There are 3 ways to turn a row about zero (a turn may also mirror it). The second row of each pair is the first, turned, with some noise. The first 30 pairs use one turn. New pairs use 3 turns, one after the other, and a turn may come again.
In the rows, zero is written as 128.
Some pairs, each with its turns in order after it:
[142 149  96 125 103 108 152 167 137]
[106 167 152 111 121 131  98 112 100]
q_400

[ 89 115 130  94 161 121 141 176 136]
[122 111 130  84 130 117 181 148 142]
q_727

[ 80  98  89 154 141 126 172 124 121]
[ 91 121 101  98 153 114 160 132  73]
q_371

[158 160 143 102 109  79 155  89 167]
[147 124 173 158 187  98 112  92 122]
q_727

[138 172 167  80 135 155 169  96  95]
[123  97 115 100 172  74 141  73 148]
q_400

[ 86  82 133 137 119 130  92 117  96]
[112  92 118 133  93 154 138 164 162]
q_400

[ 84  86 129 178 129 124 171 175 130]
[174 132  87  64 100 134 165 105 119]
q_727

[ 89  82 155 130 116 158 176 171 117]
[ 73 110 141 120  99  73 145 174 115]
q_400

[ 89 157 145 146  94  76 167 170 165]
[ 97 169 177 130  68 115 151  89  86]
q_400

[169 102 161 133 162  79 142 179  94]
[121 129 219 106 139 127 128  80 125]
q_371

[150 101 152 152 162  88 170  83 178]
[163 149 161 119 206 115 152 167 102]
q_371

[140 156 179  93 160 107 153  89 131]
[118 143 173 182 152 109 171 115 137]
q_727

[136 138 124  96  98 143  80 175 116]
[100  90 167 129 148 159  85 130 116]
q_400

[ 93  94 105 144 158 119 148 124  94]
[154 100  89 134 109 151 173 128 133]
q_727

[149 168 131 126 104 139 158 171  98]
[113 136 149 134  82  90  89 108 120]
q_371

[139 150  80 103 176 112 130  89 119]
[162 133  70  93 145 146 118 100 114]
q_400

[112  77 104 131 152  97 130 111 115]
[142 126  81 117  81 131 117 150 134]
q_400

[ 83 145 148 177 104 149 175  86 160]
[ 97 172 126 139 123 108 209 124 142]
q_400

[145 142 154 166  90  77  78  94 109]
[187 174 120 147 138 175 108  84 118]
q_371

[176 165 150  85 127 164  94 143 123]
[137 121 147 166  82 112 106 133 191]
q_371

[140  78  77 107 141 152  89  89 115]
[123  81 140 158  95 179  93 151 149]
q_727

[150 115  92 145 154 100 155 141 131]
[ 89 151 146 112 168 112 137 112 119]
q_371

[151  99 135 137 147 168 148 127 168]
[163 145 176 120  86 124 121 137 126]
q_727

[142 113 112 161 148 124 125 158 102]
[152 134  83 120 103 120 121 139 154]
q_727

[179 133 156 163 113 113 161 174  81]
[141 166  77 133 112  65 124  85 144]
q_727

[ 97 148 144 136 109 161  86  90 154]
[112 112 129 163 151 166 178 117 146]
q_400

[151 177 102 152  91 147 125 180 162]
[134 157 114  88 139  78  82 159  91]
q_727

[114 171 144 109 159  99 112  87  85]
[172 168 118 102  96 114 168 102 144]
q_371

[159 152 128  83 161 128 115 104 179]
[144 151 138 111 140 113 129 176 195]
q_371

[ 98  89  96 128  79 128 153  76  96]
[140 104  52 120 163 115 130  92  97]
q_371

New pairs, each followed by its turns in order:
[ 78 169 112 108 160 130 154 114 175]
[157  73 111 169 177 131 137  97 131]
q_400 q_371 q_727

[ 89 142 112  92  86 117  91 130 143]
[ 93 147 116 110 105 111 146 144  69]
q_400 q_400 q_400

[174 150 131 126 108 129 116 157  88]
[143 145 114 157  98  99  91 163 119]
q_371 q_371 q_727

[153 158 176 144  96 111 124 170 148]
[ 96 140 177 121 120 126 182 139 100]
q_727 q_727 q_371

[122  99  96  81  87 162 134  85 127]
[ 92  86 168 146 166 142 112 134 180]
q_371 q_727 q_371

[109 161 173 159 172 177 122 154 176]
[125 149 118 166 151 129 170  47 160]
q_400 q_371 q_727

[180 177  85 111 152 135  79 162 141]
[ 68 154 125 163 120 100 193 162 145]
q_371 q_727 q_727

[115 163 137 162 147  99 128  88 172]
[176 140 114 115 108 162  89 129  98]
q_371 q_371 q_371

[150 118 144  78 134  94  88  96  87]
[ 86 164 163 108 103 157  84 146 150]
q_400 q_727 q_727

[ 95  83 160 159 125 133 111 151 112]
[136 116  82  79 114 145 163 133 119]
q_727 q_400 q_400

[172 156 141 111 150 116 104 148  99]
[100 132 162 108 163 104 133 113 170]
q_727 q_400 q_400

[149 131 109 127  84 137  76 173 124]
[ 88 141 135 103 133 102 150 144  63]
q_400 q_727 q_727

[137 148 170  79 165  78 108 110  88]
[172 116 118 184 157 191 136 154 147]
q_400 q_727 q_371

[ 93 159 158 133 169 142  87 175  77]
[119  98  95  62  77 142 100  90 124]
q_727 q_371 q_371

[113 104 148 127 128 107 172  87 110]
[110 174 159 124 151 112 151 108 109]
q_727 q_371 q_371

[170  82 168 108 119 143 146 141 125]
[160 152 105 105 129 104  80 108 144]
q_371 q_400 q_727

[140 157  97  86 102 113  84 172 143]
[105 150 113  94 106 146 123 140  59]
q_400 q_727 q_727

[118  89 137 156 161 100 161 109 100]
[164 151 154 104 165  88 127 111 112]
q_371 q_371 q_371

[173 178 125 152  91 136 179 132 177]
[126 150 202 152 120 138  65 114 159]
q_727 q_400 q_727

[173 167 122  93 150  97  81 144 157]
[170 147 125 162 152 121 103 167  66]
q_400 q_400 q_400

[171  80 164  80 137  78  96 154 166]
[143 191 131  89 109 106 139 162 200]
q_727 q_400 q_400

[116 114 135 105 104 146 158  81 163]
[144 140 108 102 157 104  86 162 138]
q_400 q_727 q_400

[145 138 148  92  99 135 125 157  84]
[108 153 162 149 109 176 118 154 132]
q_371 q_727 q_727

[ 92 171 152 103 133 162 151 133  78]
[151  73  85 115 147 154  93  96 122]
q_400 q_400 q_727

[145 107  79 175  95 139 135 106 179]
[100  92 131 104 168  78  82 138 114]
q_371 q_400 q_400

[115 100  91 108 102 123 132  83 146]
[128  89 100 109 133 129 136 163  85]
q_400 q_371 q_727

[115 137  97 174  78  92 166 108  81]
[ 78 118 118 188 167 175 119 113 123]
q_727 q_727 q_371

[111 158 141 114 162  92 124 107  78]
[174 151 139 135 147 152 164  97  99]
q_371 q_727 q_371

[127  77 149  88 152 176 166 104  83]
[163 126 192 174 105 132  82  95 148]
q_371 q_727 q_727

[116 179  79 166  80  93 150 156  91]
[131 108 130  83 140  75  40 110 146]
q_400 q_371 q_727

[130  99 161 119 138 143 174 105 143]
[ 94 136 148 124 157 149 119  88 152]
q_400 q_400 q_400

[151 135 150 104 107 124 154 130 161]
[124 103 134 164 158 111 157 132 126]
q_371 q_371 q_400

[ 84 166  92 145  88 114 159 112 129]
[ 97 145  85 138 142 171 144  78 133]
q_371 q_371 q_400

[120  84 148  96 166  79  95  88 114]
[193 159 100  89  92 157 101 126 130]
q_371 q_400 q_400

[130 163 106 120 123 109 142 145 116]
[121 123 132 117 125 142 174 130 121]
q_371 q_727 q_371

